There are 3 ways to turn a row about zero (a turn may also mirror it). The second row of each pair is the first, turned, with some noise. The first 27 pairs use one turn. New pairs use 2 turns, one after the other, and a turn may come again.
Known pairs, each followed by its turns in order:
[ 0.27  3.03  3.40 -1.52  0.02 -2.34 -3.33 -1.23]
[-0.54  1.03 -1.94  2.11 -1.75  1.31 -1.97 -4.84] -> Z433

[ 2.43  0.03 -2.65 -0.18  3.28  1.10 -3.29 -1.42]
[ 1.89 -0.64 -2.08  0.75  4.02 -0.22 -0.04  3.36] -> Z938

[-1.18  0.90 -0.48  2.48 -1.00 -1.65  1.31 -1.51]
[-0.98 -1.01  1.96  0.31  0.63 -2.84  1.59 -1.41] -> Z938

[ 3.78  4.00 -2.55 -2.12  3.30 -3.30  1.52 -1.62]
[-2.44  1.58  1.51  3.37 -3.24  5.96 -2.08 -0.65] -> Z124

[-1.00 -2.38 -3.17 -1.12 -1.66 -3.22  2.29 -1.54]
[ 3.40  0.40  3.69  1.84 -1.26 -0.16 -0.39  3.73] -> Z124

[ 0.70 -2.27  1.56  2.34 -2.39 -3.83  0.81  2.26]
[-0.89  4.18 -0.27 -4.75 -2.03  1.22  0.71 -0.22] -> Z433

[ 2.44  2.11  0.69  0.83 -1.13 -3.09  3.73  2.42]
[-3.55 -1.79  1.34  0.13  1.04  1.27 -3.55  2.30] -> Z124

[ 1.21  2.42  0.72  2.85 -2.71  2.57 -1.96  1.72]
[-1.46 -2.30  0.97  2.01  2.06  4.05  2.19 -1.90] -> Z938

[-1.61  2.44 -2.60  3.72  2.87 -0.71  3.60  2.21]
[ 0.40  1.10 -0.04  0.50  0.78 -3.12  6.39 -0.93] -> Z938

[ 3.98 -1.37 -1.56 -3.62  2.61  2.37  2.11  2.95]
[-2.39 -0.13 -4.65  4.59 -3.55 -0.74 -0.70  1.19] -> Z124

[ 0.95 -1.15  0.88 -1.93 -2.24 -3.51  0.37 -1.37]
[ 1.51  0.44  0.82  1.38  2.78  1.93 -1.70  2.60] -> Z124

[-1.74 -0.57  0.07 -3.66  3.33 -3.29 -0.98  2.33]
[ 0.71  1.49 -2.25 -3.73 -2.49 -0.19  0.51  3.71] -> Z938

[ 0.64 -0.53 -2.07 -1.47  1.19 -2.58  1.19  2.87]
[ 0.79  3.18 -1.28 -3.58  0.79 -0.97  1.58 -0.03] -> Z938

[ 3.75 -0.74  2.53 -1.69 -1.83  3.23 -0.15 -2.34]
[-0.71  3.51 -2.56  2.96  3.18 -1.44 -0.96 -1.62] -> Z124

[-3.31 -3.72  1.50 -3.24  2.44 -1.59  0.81  3.54]
[-2.67 -4.03 -0.59 -2.81 -1.92  4.90  0.23  2.15] -> Z433

[-3.86 -1.65 -2.59  4.05 -1.74 -3.29 -3.07  2.45]
[-6.93 -0.90 -2.82 -1.45  0.55 -2.13  2.28 -0.43] -> Z938

[-1.74 -3.20  2.48 -2.02 -3.75  2.19 -2.96  3.55]
[ 3.30 -0.89 -5.16 -2.45  2.71 -3.54 -0.36  0.67] -> Z124

[-3.67  2.54 -3.24  3.41 -0.10  1.32  3.12  2.83]
[-1.09 -3.26  3.22 -3.02 -4.70 -3.04 -0.99 -1.08] -> Z124

[ 0.46  3.91 -1.56  3.27  1.38  1.20 -2.91 -3.41]
[ 1.16  2.38 -1.91  3.76  2.70 -2.61 -1.98 -0.81] -> Z433

[-0.79 -2.29  1.23 -4.04  1.20 -2.35  1.63  1.32]
[-2.57 -2.79  0.43 -1.93 -1.28  3.22  2.11 -0.92] -> Z433

[ 2.14 -3.09  0.04 -0.93  2.46 -3.06 -1.87  2.82]
[-3.06  0.96 -2.05  0.34 -3.44  2.46  2.91  2.03] -> Z433

[-0.39 -0.64 -0.65  0.66 -2.53 -0.58  1.97  1.07]
[ 1.24  1.14  2.24 -2.50  0.24  0.51  0.92  0.74] -> Z433

[ 1.25  0.90 -1.18 -1.00  3.87  0.82 -0.83 -1.90]
[-0.86  1.34  0.06  2.08 -2.06  2.01  2.18 -2.01] -> Z124

[ 0.93 -1.47 -0.87 -0.90  1.20  2.53 -0.61 -3.36]
[ 2.50  0.21 -0.93  3.24  1.74 -0.63 -2.54  1.78] -> Z938

[-0.92 -2.20  1.31  3.93  3.36  2.12 -0.18  0.86]
[ 1.82 -2.22 -4.52  2.21 -1.22 -1.36  2.07 -1.60] -> Z938

[-3.47  0.07  0.76  3.34  0.06 -1.68  4.05  1.68]
[ 1.17  0.68 -1.12 -5.65  2.95  1.08 -0.96  0.27] -> Z433

[-2.85  0.41  0.09 -1.00  2.98 -3.68  2.81  0.02]
[-2.12 -1.48 -1.36 -1.84  3.37  4.11  0.76 -0.94] -> Z433

New pairs. What belongs after each?
[ 3.64 -0.97  2.51 -3.99  1.11  0.05 -2.62  3.76]
[ 1.60  3.63 -0.44  2.39  1.98  4.90 -1.04  2.07] -> Z938 Z938

[ 1.53  2.95  1.75  1.39 -0.13 -0.06 -3.23 -0.91]
[ 2.07  0.00  0.38  2.06 -1.26  0.93  0.36 -4.30] -> Z124 Z124

[ 3.82 -0.69  3.33  0.58 -3.65 -1.46 -2.53  2.70]
[ 1.23 -1.56 -1.36  4.07  0.91  3.84  0.01  3.24] -> Z124 Z433

[-3.20 -2.69 -2.60  2.39 -2.92 -0.66 -2.36 -2.72]
[ 1.12 -2.32 -2.84 -4.39  0.82  3.01  0.57 -2.94] -> Z433 Z124

[-1.10 -2.86 -1.80 -1.73  0.74 -1.76  0.00 -2.69]
[ 0.28 -2.73 -1.38 -2.10  0.84  0.49 -3.56  0.52] -> Z433 Z433

[-2.91 -1.74 -1.45 -3.31  1.17  3.04  2.83  1.12]
[-0.23 -1.70 -4.19  1.51  1.40 -3.02  2.29  2.96] -> Z433 Z124

[ 1.65  0.79 -0.62  3.04  2.49 -2.26  3.62 -2.59]
[-0.28 -2.40 -0.03  1.89 -4.85  0.34  0.97 -2.59] -> Z124 Z938

[ 3.74  2.49  1.40 -3.61  3.27 -3.97 -4.06 -0.86]
[-2.26 -0.66  2.14  6.51  2.76 -3.64  1.36 -2.18] -> Z433 Z938

[ 4.06  0.17 -0.03 -3.76 -3.95  2.27 -0.73 -3.14]
[-2.29  2.24 -0.21 -5.28  0.91 -1.82 -1.36 -4.82] -> Z433 Z433

[ 2.69 -1.48  3.53  3.36 -2.36 -2.20 -3.70 -2.76]
[ 3.54  0.97  3.79 -3.17  0.04  3.60 -3.44 -1.89] -> Z433 Z124

[ 2.15 -0.38  0.13 -0.70 -1.95 -2.67 -3.95 -3.49]
[-0.90  0.08 -4.77 -1.24 -2.36  1.28 -0.65  2.86] -> Z938 Z938

[-3.97  1.22 -2.70  2.45  3.11  2.61 -2.61 -1.23]
[-0.42  2.17 -3.99  1.98 -1.40  0.96 -0.13  4.51] -> Z433 Z433

[-3.59 -0.95 -1.32 -0.51  0.63 -1.38  3.72  3.19]
[ 3.60  3.25 -1.81  0.76 -1.95  3.45 -0.35  0.13] -> Z433 Z938

[-0.26  1.69  3.45 -0.08 -1.02  2.24 -2.43  2.80]
[-0.07  2.05 -1.12  0.95  1.16 -2.31 -1.61  4.54] -> Z124 Z938

[ 2.46  0.56 -2.64  3.84  0.91 -1.02  1.37  2.71]
[-2.89 -1.02  0.26  1.21 -3.50  1.41 -3.42 -1.03] -> Z433 Z124

[ 0.83  0.17 -1.34 -3.70 -1.09 -0.38 -3.27  1.39]
[ 0.87 -1.55 -3.55 -0.79 -2.52 -0.93 -0.54 -2.75] -> Z938 Z124

[ 0.87  0.35 -2.76  0.84 -3.19 -3.02 -0.38  2.52]
[-1.93  0.62 -0.81 -1.88 -0.90  5.16  0.03  1.33] -> Z124 Z938

[ 1.19 -1.24  2.19  1.65  0.42  2.37  1.06 -1.21]
[-1.67  0.03 -1.56 -1.76  2.49  1.38 -0.43 -0.84] -> Z124 Z433

[-3.10  1.69  0.52 -2.42  3.40 -3.24 -3.65  2.93]
[ 3.65 -1.98  4.29 -1.84 -1.92  3.52  2.30  2.43] -> Z938 Z433

[-1.15  1.32  1.41  1.92 -0.74 -2.92 -2.96  1.36]
[-1.62 -3.18  2.65 -2.23 -0.25  1.46 -0.33  1.20] -> Z938 Z433

[ 3.95  3.36  1.04 -1.32 -1.79 -3.01  0.80  2.07]
[ 1.85 -0.40  1.99  0.59  3.51 -3.85  1.76 -3.73] -> Z433 Z433

[-3.13 -0.61  3.38  0.09 -2.81 -3.95 -3.03  1.04]
[ 1.56 -1.25  3.26  3.81 -1.77 -1.57 -4.19 -1.65] -> Z433 Z433

[-1.93  4.00 -2.97  3.32 -1.27  1.23  0.20  0.11]
[-1.19 -1.53  2.36 -1.46 -2.58  1.44 -4.31  1.42] -> Z124 Z938

[ 1.39 -2.37  0.65 -1.60 -1.46 -3.61  0.42  0.00]
[ 2.47  0.11 -2.29 -0.18 -1.93  0.51  1.37  3.51] -> Z124 Z433

[-0.54  0.14  0.37  1.28 -2.18  1.05  0.28 -3.74]
[-2.08 -0.66  0.95  0.54  1.89  3.62  0.45 -1.54] -> Z124 Z124

[-2.96 -2.40  0.40  0.82 -1.24 -2.55  0.03 -1.33]
[-0.06 -2.98  0.07  2.33 -1.38  1.20 -2.36 -0.72] -> Z433 Z433

[-1.61  2.66 -0.53 -3.58 -1.35 -1.58 -2.70 -2.17]
[-1.08  2.56  1.14 -1.42  2.72 -2.27  2.70 -2.92] -> Z433 Z124

[-1.22  2.05  0.22  0.48  0.64 -0.57  1.96  1.79]
[-2.19 -0.79  1.19 -0.66 -1.78  0.19 -1.62  0.62] -> Z124 Z433

[-2.09 -3.41 -1.10  1.75  2.25  2.52  1.99  2.48]
[ 0.96 -2.72 -4.39  0.24 -2.54 -0.03 -0.27  3.37] -> Z433 Z124

[-0.76  0.32  2.33 -0.20 -3.85  1.51  2.65 -1.13]
[ 1.22 -1.23  1.27 -2.24 -1.63 -0.03 -4.02  1.21] -> Z433 Z938

[-0.67 -0.11  3.12  2.48  3.30  3.35  3.46  3.37]
[-0.33  2.42  3.74 -0.64  2.51 -4.87  3.42 -1.54] -> Z938 Z433

